The first 8 rows are patterns. Each new row is the sum of 2 different patterns, raised or lowered, with some noise. Before adding, each is slid sideways (what falls off one end comes back at the other) and multiplied by a number that may be negative. Names go in the order of the patterns.
In the rows, 128 means zero.
Known rows, each followed by the names of its patterns:
[ 98  84 144  85 146 139 134 134 124 140 167 147 106 159  97 138 130  93
 135 132 127 103 135  94 122 147 127 119 127 124] | nolu
[ 80 118 131 176 148 125 144 106 140 117 114 121 133 123 125 135 112 136
 132 118 118 111 134 134  83 150 146 134 125 132] | tet
[116 129 114 106 135 118 110 124 121  82  95 100  88 176 110 147 114 120
 151 126 136 125 123 127 130 120 147 123 122 114] | disak
[139 172 128 135 155 176 125 131 152 122 158 141 154  80 129 126 140 100
 129 103 133 140 112 174 123 134 146 140 143 119] | kop
[117 107 150 155 116 124 114 140 126 124 153  80 119 140 117 141 139 125
 124 143 109  80 129 176 126 145 105 132 107 131] | desoz
[114  80 153 133 125  80 131 113  99 128 134 117 136 132 112 114  97 116
 117 138 108 128 135 174 133 125 112 154 130 115] | mib
[118 103 101 129 113 134 122 132 121 124 125 171 125 124 106 126 108 130
 126 124 112 130 120 127 122 124 137 144 146 129] | dun
[136 123 134 133 130 133  80 108 114 158 127 131 128 121 149 141  80 119
 126 135 143 123 176 132 127 143 128 104 133 141] | lameg

New rows, each followed by the names of its patterns:
[136  85 103  75  97  80  92  82  74 158  70 130 108 110 141  89 109 142
 120 101 150 149  85 105 129  97 130 136 153  45] | nolu kop
[153 123 126 153  78 141 139 100 123 125 136 121 125 152 143 135  34 145
 108 116 139  72 114  91 172 128 126 110 156 104] | disak kop
[ 91  97 115  99 118 109 145 117 117  95 144 110 113 105 104  95 144 117
 114 102 109 112  89 109 110 115 127 141 111  99] | dun lameg
[119 123 167 116 147 141 107 131 132 104 122 135 100 128 112 103 168 132
 148 108  76 148 129 156 103 120 140 145 169 127] | disak mib
[100 141 100 108 151  84 149 137 137 140 131 134 165 135 120 157 118 144
 133 114 150 129 138 124 139 115 156 168 148 152] | nolu disak
[ 87 121 128  99  73 108 108  77 111 111 104 116  96  75  75  81 103 118
 136  88 119 104 141 103 109  94 125  67 100  95] | mib dun
[172 159 132 148 181 191 162 172 175 176 167 134 148 158 173 181 178 201
 169 154 185 160 142 136 166 168 166 149 162 171] | mib lameg
[203 151 142 162 113 151 152 137 145 132 167 142 114 152 147 135 117 169
 156 128 149 113 145 125 205 153 161 139 188 153] | kop dun
[153 140 160 158 133 131 155 189 174 153 131 152 132 179 162 123 144 180
 149 153 147 128 163 136 145 123 138 143 183 144] | desoz lameg
[104 121 127 112  40 102  82  99  96 119  95  91 121  61  71 116  98 106
  86  98  85  55 147  82  96 114  91  88 100 105] | nolu desoz
[144 153 173 181 167 162 170 155 162 160 154 150 165 160 165 150 144 144
 170 172 169 125 165 150 163 136 159 163 163 144] | mib dun
[ 93 128 125 137 113 145 112 139 147 152 173 134 134 162 150 139 125 122
 180 138 142 133 168 125 124 154 136 150 151 159] | kop mib
[154 186 130 123 136 229 150 160 164 129 143 111 134 145 146 158 191 151
 144 130 168 142 137 107 139 188 177 132 116 156] | mib lameg
[165 172 147 144 109 110 144 135 157 124 148 150 145 139 111 129 127 168
 133 136 150 144 162 142 110 167 122 133 146 139] | tet lameg
[136 134 127 134 159 138 147 110 129 135 134 143 116 121 179 126 123 124
 124 132 128 135 129  99 123 147 119 133 118 141] | tet lameg
[138 117 137  97  66 133 160 105 150  98 113 101 124  75  78 121 118 154
 105 128 125 115 144 149  86 116 132 112 140 130] | disak desoz
[108 154 127 134  85 129 121 130 106 116 108 130 127 106 147 126 131 113
 145 144 121 131 155  98 125 146 184 131 123 149] | tet kop
[113 107 110 143 105 117 148  74 109 163 128 147 154  72 125 112 105  77
  96 157 102 129  93 116  90 118  85  97 137 149] | disak desoz
[156 153 156 136 155 141 169 157 161 129 146 151 142 156 141 138 171 146
 153 145 118 166 130 152 146 145 126 160 150 167] | tet lameg
[165 134 143 135 155 153 117 117 142 124 108 164 144 163 157 122 146 127
 182 154 162 147 171 152 178 147 143 133  94 147] | kop lameg
[121 147 180 148 173 146 172 146 171 159 147 178 152 156 117 138 138 156
 131 158 129 150 144 141 176 136 122 155 151 163] | kop mib
[161 106  64 122  98 126 112 133  84 108 116  74 120 118 131 119 100 135
 121 100 157 122 103 129 100 120 120 118  95 128] | disak desoz
[119 128 112 132 118 106  96 118 112 112 114 121  83 120 164 127 107 122
  67 100 121 157 122 129 162  93  96 110  94 127] | tet desoz
[162 144 165 169 131 143 143 134 154 158 165 141 168 119 133 137 102 124
 115  88 176 147 141 158 132 164 169 149 141 144] | nolu disak
[ 85  70 117 114  89  92  84 117 109 111 117  53  66  83  89  94 113  89
  99  99  78  59 137 133  94  91  78  82  82  99] | desoz dun
[146 152 105 171 148 184 145 153 157 117 151 153 133 143 137 159 140 107
 133 131 125 120 169 167 126 161 120 140 123 185] | kop dun
[123  93  88 116  81  92 103  74 103  96  93  96 121  94  98 103  78  72
 103  86  88  72 112  73 105 103 143 102  95  89] | nolu dun
[139 131 147 130 102 146 135 134 154 145 119 135 111 136 133 158 136 159
 165 193 143 125 110 173 138 137 129 106 162 147] | mib dun
[ 66 111 109  76  50  78  74  80  93  72  80  79 131  92  94 124 118  92
 101  93  72 114  58 101  81  83  82  84  97  86] | kop dun
[127 153 116 108 101 127 134 132 112 132 126 163 164 106 131 119 154 124
 141 139 138 147 138  98 125 127 150 148 148 130] | desoz mib
[160 161 141 134 167 209 163 176 137 170 144 159 128 139 175 184 138 156
 155 173 182 146 174 126 178 163 159 182 166 154] | desoz mib
[126 118 133 132 120 123 126 146 146 101 137 125 116 127 121 101 119 136
 156 140 127 171 113 138 108 121 112 133 128 126] | tet dun
[104 119 129  81 128 121 113 112 111  67 112 113 140 128 114  99  78 112
  85 133 101 129 105 109 135 105 130 118 104 109] | tet disak
[104 101  81  98  93  77 111  89  98 110 162 132  87 117 111  95  80  82
  56 112  77  83  70  81 106  64  95 128  85  99] | nolu mib
[ 92 135 148 145 135 146 131 120 114 158 109 153 142 144 144 129 132 145
 149 128 169 132 142 143 112 144 138 138 126 143] | nolu dun
[ 78 100 114 130  74 112  97 108 114 133 167 123 145  70 128  95 108 116
 111 102  96 124 139  99  99 128  78 126 117 132] | disak kop
[134 142 119 126 120 131 141 139 157 127 146 125 138 123 114 104 133  99
 162 125 132 139 145 131 107 133 169 180 128 155] | tet mib
[ 86 123  84 112 106 106 127 125 131  97 118 101 104 107 149 125 121  94
 117  96 109 112 108 140 130 109 105 113 116 109] | desoz mib
[100 165 125  90  91 110  93  76 125  98  83 162  97 106  88 142 120  77
 104 140 102 138 135 103 117  75 127 105  98 107] | kop lameg
[158 130 147 170 121 145 181 180 144 190 129 138 151 134 125 134 142 131
 173 109 178 128 149 173 127 159 166 163 142 168] | nolu desoz
[150 101 106 100 112 114 106  80 100 142 106 153 112 107 121  93 113 104
 134 104 139 112 100 116 157 116 115 124 147  89] | nolu dun
[ 99 105 125 122  75 115  87  98 117 119 101 104  65  93 112  81 124  96
  65 127  97 114 102 133  94 125 104  97  97 112] | nolu dun
[113 149  98 129 138 120 115 162 146 133 159  60 128 101 133 130  84 111
 138  98 105 108 112 115 123 123 114  89 111 115] | tet disak
[179 132 146 157 140 159 140 158 159 153 152 126 120 144 176 162 163 148
 160 184 151 128 165 155 163 199 177 206 189 112] | disak lameg
[149  85  89 124  57  95 106  64 103 131  74 125 109  81  84  99 145 101
 139  75 133  90  92  92  91 126 133 120 136  78] | nolu desoz
[ 75  90  92  86 119  95  99 114 101 105  87 126 123  97  90 115 120  95
  97 107  84 119 104 112  61  93  97 111  87  99] | kop dun
[ 76  93 107  94 143 145 155  53 142  77  86  98  72  89 128  67  83 114
  54 133  45  92 134  76  95 121 118  77 126 109] | nolu lameg
[ 84 138 116 130 131  69 112  86 112 149  80  99  77 102  90 105  96 106
  69 112  98 112 108  99 124 134 114 113 105  84] | disak dun
[104 144 122 119 131 118 114  91  95 110  74 112  98 103  96 110  97 111
  85 109 121 130 133 106 106  97  73 110 103 113] | disak dun
[134 121 124 140 167 163 137 149 159 124 116 151 154 135 158  88 142 133
 212 151 170 137 178 152 187 144 147 164 116 158] | kop dun
[ 93 112 108 110 165 125  81 120  97  96 116 101  88 151 161 108  63 105
  95 104 103 129  97 121 145  85  81 116 115 117] | desoz lameg
[112  89 111  82  84  58 103  62 115 101 102 109  85 113 131 103  76 111
  80 110  69  85 116 105  96  84  75  67  96 144] | nolu tet
[146 136 149 147 135 131 140 148 140 123 146 158 118 129 136 114 118 148
 120 171 105 144 135 130 167 132 150 144 138 138] | tet disak
[129  83 152 163 136 152  97 142 121 139 114 118 136 154 134 129 120 143
 132 115 135  98 104 154 134 153 152 127 139 169] | nolu desoz
[126 151 158 160 149 200 116 128 127 147 141 129 129  87 153 128 160 145
 151 171 134 151 128 125 134 214 146 139 122 153] | nolu desoz
